The rows of a group lie close to one hidden flat surface of 11 dimensions, which passes through zero. Surfaces can cross.
Some rows, each with its group after it:
[ -7  -3  22   3   9  -1  -6  17 -25   4  17  10 -14   8  -8]	(2)
[ 11   3  -3   1 -13  12 -11   3  20  12  -9  12  17  -4  16]	(1)
[ 1  0  1  2 18  4  5  2 -2 14 -3  4 -2 -9 13]	(0)
[  4 -14 -26 -13  -4  24   2  -9  10  -1  23 -17 -12  25 -20]	(0)
[-18  12  -5  25  15 -10   8   1  -7  16 -20  14   1  10  -1]	(5)
[-4 -3  0  2 12  3  7  0  9 22 -6 12 -8 -3 10]	(4)
[ -4  -5   6  23  -5   7 -25  20  17   5  -6  -7  29  -3  19]	(6)
[-13 -22   0  10  -3 -10  -5   6 -10  -5   4  21  19   0 -20]	(0)
[  7 -17 -22   6  26  15 -10  36   5   3   7 -17  -8  13   6]	(3)
[ 20  11   5 -12 -12   6  -8  10  -1 -11   0  -4 -20  -7   7]	(7)
[ 12  28  16  13 -21 -15 -18  -3 -29  20   4   8  -5 -13  -8]	(6)
[-6  4 -4 -1 -4  8 -4  8 -4 11  7 -2 13 -3 13]	(7)
[-23  -8  -4   4   2  11   6  -3 -21   7 -14  -1  26  -6  -4]	(0)
[-14 -13  -3   3  -9 -10 -10  19  -6   7   6   3  23  16 -20]	(2)
[-17   9   3 -11 -13  -8   2  20   9  36   0  27   0   1  20]	(3)
[-25 -34  -3   7   9   2  11  -4   3 -10 -21  -7  -9  -9 -10]	(1)
[-29  -4  10  -3   6   4  10   4 -23  10  -8  -1   1   5 -10]	(6)
[  0   2  27   7   4  11  -9 -11 -11   5  16  -9  16   1  -2]	(0)
[ -4 -22   6  -6  -7 -13  10 -10  13 -30  -4  25  -9  -1 -13]	(7)
[ -3  -3   5   1  17  -1  -4  18   5  13   9 -17   3  11  10]	(1)
[ 12  -2  17  -4   5  15  -4   2 -22   0 -14  16   7  -5  -4]	(1)
[ 28   1  11   6   8  -3 -20   8   3 -15  28  -7   2  14  -6]	(0)
[-15  -2   3  14   0  15  -9  11 -16   3  22  18  -7  24 -13]	(2)
[ -3  26  17  -8 -54  18 -16   9  -2  15 -23  30   2  14  -4]	(2)
[-10  -6  -4 -14 -10  29  13 -22  19   0   0  -1  -2   5   6]	(0)
[  9  33   8   3  17 -13   4   5  -9   7   9 -23 -18 -17  32]	(6)
[  3 -14  30   8 -22 -13 -12  -5  28 -13 -20   3 -11  -4  -7]	(6)
[ 19  -4  10 -30  13   6   8  20   2   6 -29  14   0 -14  20]	(0)
[ -4  -4   8  15  13  16  -1  -7  -6  -7  -1 -12  -8   3  -4]	(6)
[ 15 -17 -30  -6 -10   1 -11   8   4  -7  24  15  10  -2 -12]	(6)
[  7 -13  -9  26   0   8 -17 -12 -13  26  -6 -15  -1 -16 -21]	(1)
[-13 -23   7 -12 -11  17  -4   1   9   1  20 -10  -3  -4   4]	(5)
[  3  28   3  -5  16   3  18 -14  21  13 -16   1  16  18  22]	(6)
[ -3  18  -8  -3 -24  18  -2  -6   3   4  -7  -1  -2   5   5]	(2)
[ -8 -11  11   6   8   3   3  -2  35  -4  12   2 -28  16   6]	(4)
[-25  -2 -10 -12   3   8  12  10 -26  -2   6   0  -2  -2   2]	(4)
[ 19   2   1 -14  -6 -18  -5  -1  12 -14  22 -18  -9   3  -5]	(0)
[  2   8  17 -12 -17   8  -2  -2  10  -8 -13 -10  -2   7   3]	(5)
[ 16   7   4  -5 -17  39 -11  -7   2   4   9   5 -18  -4   8]	(7)
[ 24 -12  -7 -24  12  18   5  -8  -5  -4  -4 -13   4  -6  -9]	(0)
[  4  -6 -17  -4   9  -8   8  -5   4  17  -7  -1   0  -3  -8]	(5)
[  1  -1 -19 -10  -1  18  15  -7  36 -11   5  35  -6  18  16]	(2)
[  0   6   7   4 -15   1  -9 -10   8   5  -4 -18  24  14 -10]	(2)
[ 13   2  17 -15 -14   1 -11  11   9 -13  11 -10   0  14  -3]	(3)
[ -9  -4 -12  -3   1   7   1   5 -27  15  -2 -15 -21  -5 -13]	(4)
[-16  -7  19  14  -6 -25  -3  -7  -5 -15  12   4 -18   9 -22]	(4)
[ 15  14   4  22   0   5 -13   4  26  -6 -19  -2  -6  19   6]	(4)
[ 13 -15 -16   5   3  -6  -1  -5  20 -24  -3 -22 -16  -2 -12]	(5)
[ -2  13   2   8  -2  -6   3 -17   0  29  -2  -7 -14  -5  -2]	(5)
[  0 -10  -2  17 -11   1 -24   8   0  22  36   5   1  -4  -3]	(7)
[ 11  -2  -4  -2   6  26  -1  -4  -6  11 -15  -9  -1  -1  -2]	(2)
[ 28  24  -6  11   9 -14 -10  -5  -7  27   0 -19   2 -19   5]	(7)
[ -2   9  11  -2  -7  -5 -12  24  -9   7   3   7  10  -2  12]	(6)
[ -5  18 -15   0  -3  27   0  -4 -13  24   2 -17  19   8   2]	(7)
[ -8  -3  16   4 -18   7 -12  -1 -24   3   3 -15  -8 -11 -12]	(4)
[ 19  -3  19 -20  -8  -5   0  -4   8  -3  -8  11  -9 -10  -1]	(0)
[  3   0   2   5  23 -11   1  -8  15  -5  21 -33  24   9   6]	(2)
[ 42 -14 -15 -10   7  -2 -16  10  15  11   1 -24  -1  -4 -13]	(1)
[  7  -3  11  -2  11 -28  10 -23  16  24   0  -1  -5   5 -18]	(3)
[ 18  11  11 -25 -12  -5  -5   5  13 -12  17 -21   3   8   5]	(0)
[ 16 -16 -15   2   7   6   3 -18  27  12  -4  11 -17 -10  -4]	(6)
[ -4  -3 -13  17   6 -10  -8   6  -7  15   0  -8  37  -7  -1]	(7)
[ 21   1  15  -4  20   2  -2  17  10  -6 -24   1   6   0  16]	(4)
[  9 -13   3  -4  18  -5   8 -11   3 -12  13  -2  -4   7 -11]	(5)
[ -3   4 -14  38   2   1  -3 -13  24   9 -19  18  14 -14  20]	(2)
[-10 -16  10  17  19  21  -7   2  -1  -9  -3 -29   9   3   5]	(6)
[ 24  -7 -18  12  40   1   5  -6 -13  18  -3   4   7  -9  -6]	(3)
[ -7   3  -6 -10  18  18  12   2 -35  -9 -11 -24  14 -18  10]	(4)
[ 22 -12  -1  -9  21  41  -1   3  30  -8 -18 -15   7  17  11]	(5)
[-20   0  -3  -1  -1 -16  11  -2 -17  13   8  19 -17   6 -16]	(4)
[-10  -6  -4   5   2  11  -1   2  10  14   0   5  11  -9  18]	(4)
[ -5  -6 -20  -4   6 -24   1  21   1  10   7  -6   3   3  -4]	(3)
[  7   2  -9  -6   0  -6   9 -15  15   0   1  10  -4  -3   2]	(2)
[ -5  -6  14 -18  -8 -21   6   7   8 -16   1  17   1   9  -6]	(5)
[ -9   8 -10  -7 -31  15   0  -8 -11 -16 -30  -4  23  14 -22]	(5)
[  9  12  14   7   6   9  -3 -13 -14  23  -3 -11 -11 -10   1]	(5)
[  3   6  11  -4   6   4   2  16  14  -6 -27   9   1  16  11]	(5)
[ -2  -8  16  20  20  28  -7   0 -12   1  -3   2  -3  -4   6]	(3)
[ -1  -6  -2  23  15   5  -5   8   7 -25 -13 -11  -8  12  -3]	(7)
[  4  14 -31  21   2  -8   4 -21  11  -7  14  -7   7  -7   9]	(2)
[  2  14  -6  19  -9   1   4 -23 -16 -56   1  -6   3  -3  -8]	(3)
[ 45  18  11   2 -16   6 -21  -4   5   6   6  24 -19 -16   9]	(5)
[ -2   3 -19  13  16 -13   5   4  -5 -20   0   2  20   2   3]	(1)
[ 13  18  -9 -11   0   0   4  -5  10  21 -28 -14  24 -10  15]	(6)
[  5  13  12  10 -10  -4  -9  -2  -7   0   1   3 -13   2  -6]	(1)
[-12  19  -9   0   8 -15  15   7   7  -7   0 -12 -29   1  22]	(7)
[ -1  24   7  -2   7   2   2  13  -1  17  -8  -4 -15  11  13]	(7)
[ 14 -16 -16   0  14  -5   6  -1   0  12  -9  13 -49  -9 -16]	(0)
[  2   9 -13  -8 -30   4  -5  -2   8 -12  19  15 -11   6  -1]	(1)
[  1 -15   1  12  -7  26  -2 -37  -2  -3   4 -12 -12 -12 -18]	(4)
[  4  -4   0  12  -3   3  -5  -5   6  -9   2   9  -6  18 -18]	(1)
[  6   6 -33   7  -3  -4   2  -4   5   5  -6   0   9 -12   6]	(2)
[-11 -12  23 -18 -12   6 -11  33 -16 -10   0  -5   0  -4   4]	(7)
[  7   0  -7 -33  -6  20   6  -2  -1 -10  15 -12   6  -3  10]	(1)
[ 12  12   9  -8 -13 -14 -11  20 -13  -8  10  12   1  11  -6]	(3)
[  5 -10  13   9  12   0  -4 -17 -13   6  10 -24 -15 -18 -10]	(7)
[  8  37 -17  -4 -19 -12   5   0  -7 -20   3  17  -5   4   8]	(3)
[ 14  -3 -22  21   1   3 -19  -8 -41  24  18 -35   3 -33 -20]	(1)
[ 23   5  37  12   9  12  -4 -25  -8 -10  -8  20  -2   5 -13]	(3)
[-36 -12  -8  19  -9 -10   3   1   0   0   0 -10 -14   1  -8]	(3)
[  9   2  11 -11   4 -39   2   1 -19  -9   9   2  29 -14  -9]	(3)
[ -4  -1   3  -7 -12  10  -2   7 -30   5 -12  12   4  -5 -14]	(4)
[-18   0   7  27  -5  -1 -13  10  15   0  -3  -2  14   5  14]	(6)
[ -1 -18   5   2  13  -1  -2  13   1  -4  -7  -2  -9   8 -10]	(1)

New rows. What belongs after each?
[ -7  15   7  14  -6 -21   3 -12  -3  14 -14   0 -19   0  -9]	(5)
[ 22  -1   3   2   5   5  -3 -16   4  -8  -6 -17   0  -6  -7]	(4)
[-15 -25   5 -10   6   1   8   2  15  32 -28   1  11   3  -8]	(2)
[-19  -5  13 -23 -12  -1  17 -22   2  11  -4  -3  18 -18   7]	(0)
[-14  11  18  -4  -8 -13  -1   8 -27 -25   4 -23   1   5  -7]	(6)
[ 11   5  -7  -4 -20 -11   1 -16  27  -7  -7 -10 -14  -3  -4]	(1)
[  9 -16 -16   3  12  18   4 -13  16   5  15  13 -19   6  -4]	(0)
[-13 -24 -16  16  -1  15   3 -10   1   2  -5  10 -16  -5 -13]	(6)
[ 25   7   5   4  19  10 -10  -2 -14 -11  29 -11   8  18 -12]	(2)
[ 26   1  26   6   1   0 -13  -9 -17   4  -9  21  13  -3 -21]	(0)
[  8   9   6  -1  17   0   0  -1 -16  10  17 -15  -4   1   3]	(2)
[ 7 -5 17  5  7  8 -6 -3 10  7  1  2  6  6  0]	(6)
[ 15 -14   4  11  32  41 -19  26 -15   3  11 -25  -4   2  12]	(3)
[ 1  9 -2 25 12 -5 -6  2  2 14 -8  2 -6  1  7]	(7)
[-32 -21 -35   3  17   4  21 -20 -13   5  26 -16   8   0 -15]	(1)
[ -2  30  15  -1  -8 -20  10 -17 -18  12 -11  -6  -7  -3  -4]	(6)
[ 11   5   3  -8  -2  22  -1 -18 -18  -9   7 -29 -13   4 -19]	(2)
[-15   0   5   1  -3  -3   3  -5  -2  -8  14  -8  -2   0   4]	(4)
[-20 -12   3 -21 -23 -18  13 -11  18  14   3  25  -9  -3  -6]	(0)
[ 18 -11   4   3  15  14  -6   2   9 -14  14  12  15   3   6]	(0)
[-16  -3  16   1  -3   3  -8  20  13   5  27   1 -13  18  13]	(0)
[  7  25  11   2  18   2   6 -16 -14  19  31  -2 -16   7   4]	(2)
[ 25  -6 -38  14   7   0  -5  -9   8 -12   5 -13  -5 -11  -9]	(5)
[  0  -1 -12  -9   5   0  16 -11  11 -24  -7  -8 -13   3   0]	(6)
[ 10   9 -29  -6   2 -27   9 -11  20  29   3  -8  -1 -24  16]	(6)
[  1  13  -2   5 -23   1  -6  -4 -25  -9   0  25  13   1 -15]	(5)
[ 33  -6 -16  -4  21 -13   1   3  41   0   3  -8  -2   5  11]	(4)
[-12  11   3  -6  -2   4   9 -11 -18  13 -24 -42   7  -1 -10]	(5)
[-25 -16  -8   5  17  13   4   6  -7   9  18 -17  -5   2   2]	(0)
[ 28  10  -3   9  -2 -28 -19  18  -9   7  19  11 -22  16 -22]	(1)
[-13  -7  13  -9  -9  -3  -5  12  11  -6  17   5  21   8  10]	(0)
[ -1  -3   2  22  22 -10  -2  10  12  -9 -25 -13  20  -2  14]	(1)
[-28  -8   7  -7  35   6  26   5  18   1   0   0 -14  14  26]	(6)
[ 7 -4 -6  4  8 -5 -1  6 -6 -6 -7  0  0 -7 -1]	(0)
[  5   6   1   6  -2  15 -10  11   5   1  -1  11  13  12   8]	(2)
[-15  16  12  -7   3   2  17 -21  -3  -3  13  -1   4   5  11]	(4)
[  8  14 -30 -20  -7   1   9   0 -18  23  -1  -4 -11 -15   1]	(2)
[ -5  -1  -3  10  -3  17  -3  -7 -10  -7 -10  -5  13   3  -7]	(0)
[ -3 -11  -2 -27 -20  -2   2   1   5   1  10  29  25  13 -13]	(7)
[  6  13   4   0  20   0   3   5  -4  -8  -3 -29   2  -1  15]	(5)
[ 28  16   8 -13   8  13   3 -25  -3   7   8  -4  14 -11  10]	(3)
[-10  16 -20  11 -29 -10 -11  -3  13  14  27 -20  -9   9  -2]	(4)
[  3 -40 -16  17   7 -25  -3 -18  19  -8  22   9  12 -20 -17]	(4)
[-18  -8   2  -6 -13   2  -5  20   2  22  10  14 -10   0   6]	(4)
[ -3 -15  18  -7   5 -16   1  14  -3 -10  -9  -5   0 -11  -1]	(2)
[ -6  -1   9   1  27 -30  24  -8  17  -5 -16  18  -2  23  -9]	(1)
[ 21  -3  17 -15   4   3  -3 -13   0  -5  19  -7  20  -2  -4]	(0)
[  0   1 -28  18  -9  -1  -2 -12   4 -21   9  -9 -12   5 -12]	(7)
[ 18  17  10  12  -1   3  -8 -16   0  21 -12  -3   3  -7  -1]	(6)
[  8  16  19  -4  11  -5   1   2 -19   0 -14 -18  17 -16  15]	(4)
[ -5  -7  -9   3 -12 -25  -3  -2 -14  -2   1  12  26   1 -27]	(0)
[-11   0 -18  13 -14   3  -9  -9 -15   4  23 -17  13  23 -33]	(2)
[  4 -13   4 -13  -5  -3   9 -38 -11  -2  31   5   3   2 -31]	(5)
[-13  -2 -18 -29 -20 -23  18  -9  21   1  -1   0   2 -11   6]	(0)
[13  8 -2 10 16 10 -7  0 -2 28 12  5  5 -4 12]	(6)
[ -6   8  23 -19   7 -27  27 -23  21   8 -14  -4 -25   2   4]	(6)
[ 12  25 -12 -15   1  -1  10   6   0  -9 -18 -11  -1   5  11]	(7)
[-19  -7   5  23  12  16   2  -5   4 -10  -9  -6  -1  -1   9]	(4)
[-18  -1  -1  -8 -11  -6   4  11   4  11 -19 -15   0  -3   5]	(5)
[  6  24  14 -17 -29  -8  -1  -7 -17   2  -7  23  10   0  -8]	(5)
[  4  -1   9  27   1  -2 -13 -12  -4   3  27   8  -5   7 -14]	(6)
[ -1 -14   8  15   7   5  -7   7  11 -15   9  -1 -17  -6  10]	(7)
[ -5  -6  -3 -12  -3   4  -3  12   5   4  24  -1   6   9   2]	(7)
[-17 -28  -7  -6 -11  -5  -3  11  -3  -6  -1  -3  12  -2 -16]	(6)
[-34   0 -19  28 -16  22  -7   3  -2   3   7   7   9 -19  25]	(7)
[ -3 -22   2 -17  14 -21  10   8 -10  -7  -2 -11 -12 -15 -11]	(2)
[ -8 -14  -7  -5   7  19  -5  16 -16  10  -1  -2  24   4  -4]	(6)
[  2   1 -14  -2   4   1  12 -21  -7   7  -9   5  13 -19   0]	(3)
[ 18 -13  11  -3   6 -25  -5  -7 -11   0  17   0  -1 -13 -18]	(0)
[ 14  -2 -10 -11  23   0  12  -8 -14  23  -8   1   3 -15   1]	(0)
[-27  -8  -8   3 -23   5  -8  20  -1  12   2   9   3 -12  11]	(5)
[-8  0 11 11 15 -6  1  1 -5 15  8 -2  1  2  1]	(2)
[-11  22   3   7  -4  18   2  -2  -1   4  16   9 -14  10  19]	(2)
[  1   9  -4   3  -3  21  -6  -3  -5   5  11 -21  -3  22 -10]	(0)
[ -2  -1  -3  -9   1  -2   6   6 -17  14 -12   4 -20 -20   3]	(2)
[ 14  18  -7  15   3  -1 -10  15   7   4 -24  -6   9   6  10]	(4)
[-18 -10  -7   1 -23 -11 -11  25  -8  22  -7  15  20 -11   0]	(6)
[ 5 11 23 18 14  7 -7 -4  2  7  6  9  4 -3 21]	(0)
[  8   4   1  18  -4  -5 -11  -8  -3 -24   9  -9  20   1  -7]	(0)
[ -5 -10  12  -1  28  20   3   2  -2  19  22  -4  10  -2  20]	(0)
[ 13  -1 -18  10 -15  14 -12   2  11  -6 -11  14   4  -5   2]	(6)
[-19 -16 -18  10 -25  14 -14  14 -27  -2 -11   6  -6   1 -29]	(2)
[-15 -18  -3  14   6   8  -2   6   8 -29  -8 -28   7  -6   8]	(2)
[-17   8   6  17 -14   5 -10   3 -11  21   1  10   1 -13  11]	(1)
[-5  4 -8  1 -7  5  0  1 -4  7 -3 12 -1  5 -3]	(4)
[ -7  18 -14   9   0   6 -10  23  -3   7   9 -12  22   6  24]	(2)
[ -2   6  31 -18   8  -7   3  14   3   8  -9  -4   9   4  14]	(6)
[  7 -19 -29 -14   0  -4   3   5  20   2 -20 -12  31  -2  -6]	(2)
[  4   0 -22   9  17  -8  -4   6   2  20  12  -3  30   6   1]	(2)
[ 18  23   5  17   9 -13  -6  -2 -26 -18  16   6   2  16 -15]	(1)
[ -5 -12  -9   5   2   0   4 -17  -7  -1  21   9  -6  11 -26]	(6)
[  7   4  -1  13  17  13   5 -14  29 -11   2  -1   9   5  23]	(2)
[ -4  11  26 -15   2  10   1  19 -12  32 -27  17  14  28  -5]	(7)
[ 14   9  -2  -8  14  -5  10  -1  17   5 -18  15  12  32  -8]	(7)
[  6   5 -14  27   8   6 -15   3  -5  -9  14 -12  16   9  -5]	(1)
[ -5   6   8  -1  18   1   2   7 -10   4  11 -22   6   5   8]	(1)
[ 14  -2 -17  -2   4 -24   8 -13   0 -27  -1  -5  15  -2 -17]	(3)
[ 11  18 -16 -19 -11 -23   1   6  13  21  16   4  -7  19  -5]	(0)
[-23   6  -1  -5 -19  -6   0   3 -37  -7  17 -14   4  -7 -11]	(4)
[-19 -10  15   6   8   5   0   7  26   4  -3 -15  -7  20   9]	(1)
[  2   2   9 -12   8  13   5   6  12   9   6   4  -3  13  13]	(7)
[-10   8  -4   4   8  -5   0   4 -38  18  26   1  -1  -5  -6]	(1)
[  4   2  -4  11   9  21   4 -14  -3  11 -17  16  -1  -2   1]	(0)
